There are 9 hidden switches. A switch that is on adds its own fixed numbers to the row, and there is some noise. The rows also spread widely along 13 directions, which tell nothing about the answers.
In the rows, zero is written as 128.
Some rows, each with its switches (1 for on, 0 for off) after it:
[121 129 154 159 114 151 165 128  65 176 135 102 102  91 128 110 107  92
 121 137 107 136 147 115 110 142]
1 0 1 0 0 0 1 0 0
[133 104 154 122 115 168 142  77  97 108 140 160 141 102 157 119 114 108
 159 141 120 105 105 140 113 148]
1 1 0 0 0 0 0 1 0
[168 106 140 131 129 134 141 109 105 154 164 147 153 106 132 106 146  77
 123 165 164  99 111 111  85 242]
1 0 1 1 0 1 1 0 0
[133 161 134 157 115 151 115 124 106 163 152 117 114 103 133 135 122 148
  93 132  81 140 123 103 158 133]
1 0 0 1 0 0 0 0 0
[101 121 123 152 132 111 123 109 152 145 166  82 126 112 129 125 114 119
 120 140 154 136 110 118 141 135]
0 0 0 1 0 0 1 0 1
[183 133 169 119  91 160 186 109  90 133 145 132 119  95 121 142 132  95
 132 140 117  76 114 122  89 200]
0 1 1 1 1 1 0 1 0
[145 105 124 203 152 109  90  96 182 119 151  96 141 133 137 165 117 149
 104 123 136 156  78 141 159 165]
1 1 0 0 0 1 0 1 1
[171 108 141 150  99 185 106 115  66 149 115 133  95  82 165  90 139 179
 130 121 147  89  87 105 131 144]
1 0 1 0 0 0 0 0 1
[125 118 148 125 112 118 120 114 111  83 180 123  99 142 112 136 122  98
 115 112 137 105 133 128 131 153]
1 0 0 1 1 0 0 0 0
[114 107 111  96 138 136 159 125 132  51 172  60 115 127 112 140 104 103
 120 134 180 130  89 146 133 124]
1 0 1 1 0 0 0 1 0
[113 134 118 137 138 107 121 110 153 159 165  65 118 125 107 154 120 128
 115 155 140 140 121 147 149 130]
0 0 1 0 1 0 1 0 0
[115  93 127 168 128 139  93 117  82 111 173 107 135 104 154 128 113 147
 117 137 131 155 111 152 136 139]
1 0 0 1 0 0 0 1 0
[130 142 154 123  72  66 129 134 103 146  93 118  87 135 145 137 153 100
 172 161 104 136 155 136 184 187]
0 0 0 1 0 0 0 0 1
[144 135 122 151 106 130 129 118 111 138 160  61 136 105 154 148 125 149
 116 162 117 134 110 144 162 148]
1 0 0 1 0 0 1 0 1
[147 118 127 156 146 183 141  93 130  88 137  96  95 124 126 153  88 149
 102  98 155 115  66 128 151  98]
1 1 1 0 0 1 1 0 0
[130 102 123 109 105 139 111 110 103 155 115 119  79 119 142 103 154 157
 188 128 179  90 106 136 131 127]
1 0 0 0 0 1 1 0 0
[106 114 110 106 132 168 117 102 137 124 205 129 139 106 137 117 112 154
 107 133 135 129  88 122 145 132]
1 1 0 1 0 1 0 1 1
[154 130 112  84  86 135 133 141  82 192 202  71 144  90 119 133 193 154
 140 190 150 115 125 167  93 197]
1 0 1 1 0 0 0 0 1
[124 133 122 113  97 166 153 114  96 140 171  79 109  93 125 140 113 158
 113 149 115 120 105 134 139 130]
1 0 1 1 1 0 1 0 1
[ 93 118 143  99 107 115 152  94 145  75 189 120 124 136 109 133 105  82
 140 117 135 116 122 124 108 140]
1 0 0 1 0 0 0 1 0
[161 148 135  97 126 143 119 111 114 156 192 112 129 108 129 114 138 113
  98 156 149  81 134 122 133 153]
0 0 1 0 1 0 0 0 0
[129 147 146 145 126 175 155  82 109 148 184 115 130 106 118 161  87 121
  96 129 102 114 119 128 114 124]
1 0 1 1 0 1 1 0 0
[151 154 134 165 160 157 158  95 165  69 125 100 117 135 111 190  78 109
  75 109  93 145  77 122 164 121]
1 0 1 0 0 0 0 1 0
[141 123 117 131 107 112  92 123 126 156 148  91 102 112 130 125 143 161
 139 142 155 106 107 116 150 157]
0 0 0 1 1 0 1 1 0
[111 119 115  76 120 152 138 136 103 108 159 168  99 125  92 135 145 113
 125 133 115 149 102 122 122 184]
1 0 1 1 0 0 0 1 0
[146 117 161 150  94  78 152 100 160 100 152  96 101 146 110 148 110  81
 126 117 157  96 118 110 140 197]
0 1 1 1 1 1 1 0 1
[119 126 132 145  80 100  95  90 135 110 150 118 124 137 137 161 137 168
 156 129 114 132 105 154 148 141]
1 0 0 1 0 0 0 0 0
[153 120 113 136 106 147 136 100 151 135 154 105 155  95 140 127 146 167
 129 147 149 124  55 129 120 163]
0 1 1 1 0 1 0 0 0

New rows. What belongs after each?
[119 110 113 115 135 158 127 121 125 117 173 129 120 114 121 120 130 134
 121 124 147 126  89 121 116 147]
1 0 0 1 0 1 0 1 0
[130  96 136 147 134 148 113 113 119 133 183 139 114 106 115  98 126 122
  99 110 176 100  96 102  90 164]
0 0 1 1 1 1 0 0 0
[143 133 102 138 166 126 104 106 191  80 121 104  99 148 130 146  96 143
  87 125 142 139  66 103 218 133]
1 0 1 0 1 1 0 1 0
[158 126 148 177 147 149 109 111 106 144 198  84 147  93 145 115 104 117
  79 128 155  94 126 104 110 149]
1 0 0 1 0 0 0 1 0
[117 132 136 126 142  98 148 105 110 144 112  53  97 126 141 148 100  89
 161 176 174 124 143 164 179 116]
0 0 1 1 0 1 1 0 0
[106 118 129 138 154 153 110 111 111 113 187 125 118 117 114 147 108 115
 105 119 140 133 115 138 123 119]
0 0 0 1 0 0 0 1 0
[134 154 130 116 118 178 137  80 121 152  91 111  88  92 156 132  89 166
 153 135 124 102  92 108 192  76]
0 1 1 0 0 0 1 1 0
[108 143 126  90 144 141 169 131 125 141 123 135 103 117 109 116 142  67
 141 155 126 134 124 122 127 142]
0 0 0 0 0 0 0 0 0
[114 149 140 166 152 157 104  53 148 152 177 142 151 105 137 149  86 135
  95 130 104 130 111 126 141  95]
0 0 1 0 0 0 0 0 0
[151 148 131  85 112 150 157 130 107 146 189  84 120 102 123 122 130 106
 105 151 142  99 135 127 129 148]
0 0 1 0 0 0 0 1 1
[129 145 144 122 171 177 165 112 103 137 129 110  89 111 125 135  92  84
 105 135 143 117 124 127 159  95]
0 1 1 0 0 1 0 0 0
[ 96 130 121  46 117 106 120 115 138 132 157 121  71 140 111  88 134  98
 163 140 184  76 142  94 166 138]
1 0 0 1 1 0 1 0 0
[111 116 122 167 126 148  94 107 125 158 198 104 119 107 117 141 108 181
  97 100 132 141 100 121 117 119]
1 0 1 1 0 1 0 1 0
[ 99 110 130 115 133 127 129  96 141 126 161 115 119 114 125  95 115 104
 138 128 169 121 111 114 130 126]
1 1 1 0 0 0 0 0 0
[141 146 130 140  85 127 152 127 143 104 156  95 117 118 117 143 116 137
 102 116  94 137  93 100 139 158]
1 0 1 1 0 0 0 1 0
[119 138 137  86 129 169 166  97 107 118 139 154 111 118 111 143 123  91
 144 149 116 112 108 126 132 152]
1 1 0 1 0 0 1 0 0
[ 86  80 131 112 119 122 100  81 128 106 172 148 133 117 151 101 113 123
 157 145 141 124 115 143 140 142]
1 0 0 0 1 0 0 1 1
[ 84  84 127 122  65  99  85  84 122 139 103 161 106 105 166  79 138 177
 201 147 136 135  91 115 170 153]
1 1 1 1 1 0 0 0 0
[133 120 131 150 157 160 155  92 156  96 144 107 129 117 128 132  98  97
 102 124 142 116  82 112 130 134]
1 0 0 0 0 0 1 0 1
[156 128 168 153  94 144 154 134  84  94 167  98 106 103 150 107  95  95
  90 107 120 100 131  90 145 160]
1 1 0 1 0 0 0 1 1
[115  95 130 144 108 127 150 106 133 104 177  85 149  97 137 117 119 119
 134 152 151 129  88 140 105 154]
0 1 0 1 1 0 1 0 0
[102 124 105 139 102  95 109 120 161 145 180  73 133 115 114 135 140 165
 119 147 122 165  97 132 140 151]
1 0 1 1 1 0 0 0 0
[176  95 139 138 112 145 145 132  87 110 155 118 111 114 126 123 130 110
 114 134 148 103 105 129 106 206]
1 0 1 0 1 1 1 1 0
[160 105 149 182 108 140 104 103  99 130 189  75 160  84 183  85 111 140
  98 144 153  97 117 122 130 140]
1 1 0 0 1 0 0 0 0
[146 131 116 111 142 114 165 119 159  66 148  65 151 116 159 113  94  76
  94 174 150 133  94 107 194 175]
1 0 1 1 0 0 0 1 1
[150 155 114  95 103 155 178  97 166 124 146 104 128 121 121 144 121 137
 124 142 110 119  79 119 151 146]
1 1 1 0 0 1 1 0 0
[109 124 131 127 149 187 134  86  99 163 162 128  94 113 108 152 107 135
 128 122 139 116 116 148 113  97]
1 0 1 0 0 1 1 0 0
[170 127 160 183 112 147 145 120 111 106 147  94 101 111 144 119  87 120
  85  90 133 106 111  94 142 139]
1 1 1 0 0 1 0 1 0
[108 144 120 140 137 182 137  82 137 129  98  91  83 102 110 180 107 182
 151 116 132 131  63 144 142  51]
0 0 1 1 0 0 0 0 0
[131 142 139 122 103 131 137 101 162 137 157 125 102 125 114 116 130 125
 131  99 140  91 107  89 118 136]
1 0 0 1 0 1 0 0 0
[151 125 148 141 116 127 130 107 111 153 156 107 129 105 135 110 135 105
 127 142 151 106 125 120 119 169]
1 1 1 0 0 0 0 0 0
[130 124 144 132 118 114 101  89 128 106 158 138 103 154 117 154 121 110
 135 114 135 109 127 137 146 146]
1 0 0 0 0 0 1 0 0
[133 127 132 134  74 146 144 137  98 102 161 123 117 101 148 107 126 141
 107 124  93 135 102 107 142 155]
1 0 0 1 0 0 0 0 1
[139 130 131 101  75 138 128 106 124 145 165 126 107 110 113 136 150 161
 147 127 119 100 106 132 107 151]
0 0 1 0 1 0 0 1 0
[146 115 135 136  99 128 149 123 125  65 172 112 119 138 131 136 112 114
  96 110 125 135  97 132 150 156]
1 1 1 0 0 1 0 0 0
[149  78 119 148  72 107 111 105 110 132 172 104 166  97 169  98 151 164
 157 162 175 116  81 150 103 198]
0 0 1 1 0 1 1 0 0
[127 128 149 165  96 131 114 112  67 155 159  96 118 101 140 159 117 148
 121 152  99 142 137 164 137 137]
0 0 1 1 1 0 0 0 0
[101 103 131 143 135 152 106  78 176 118 180 147 130 103 135  72 103 131
 109  97 156 102  81  71 116 118]
1 1 0 0 1 0 0 0 0
[127 128 132 135 136 145 143 126 120 155 152 114 108 102 118 105 118 107
 102 127 146 131 110  93 132 155]
1 1 1 1 0 1 0 0 0
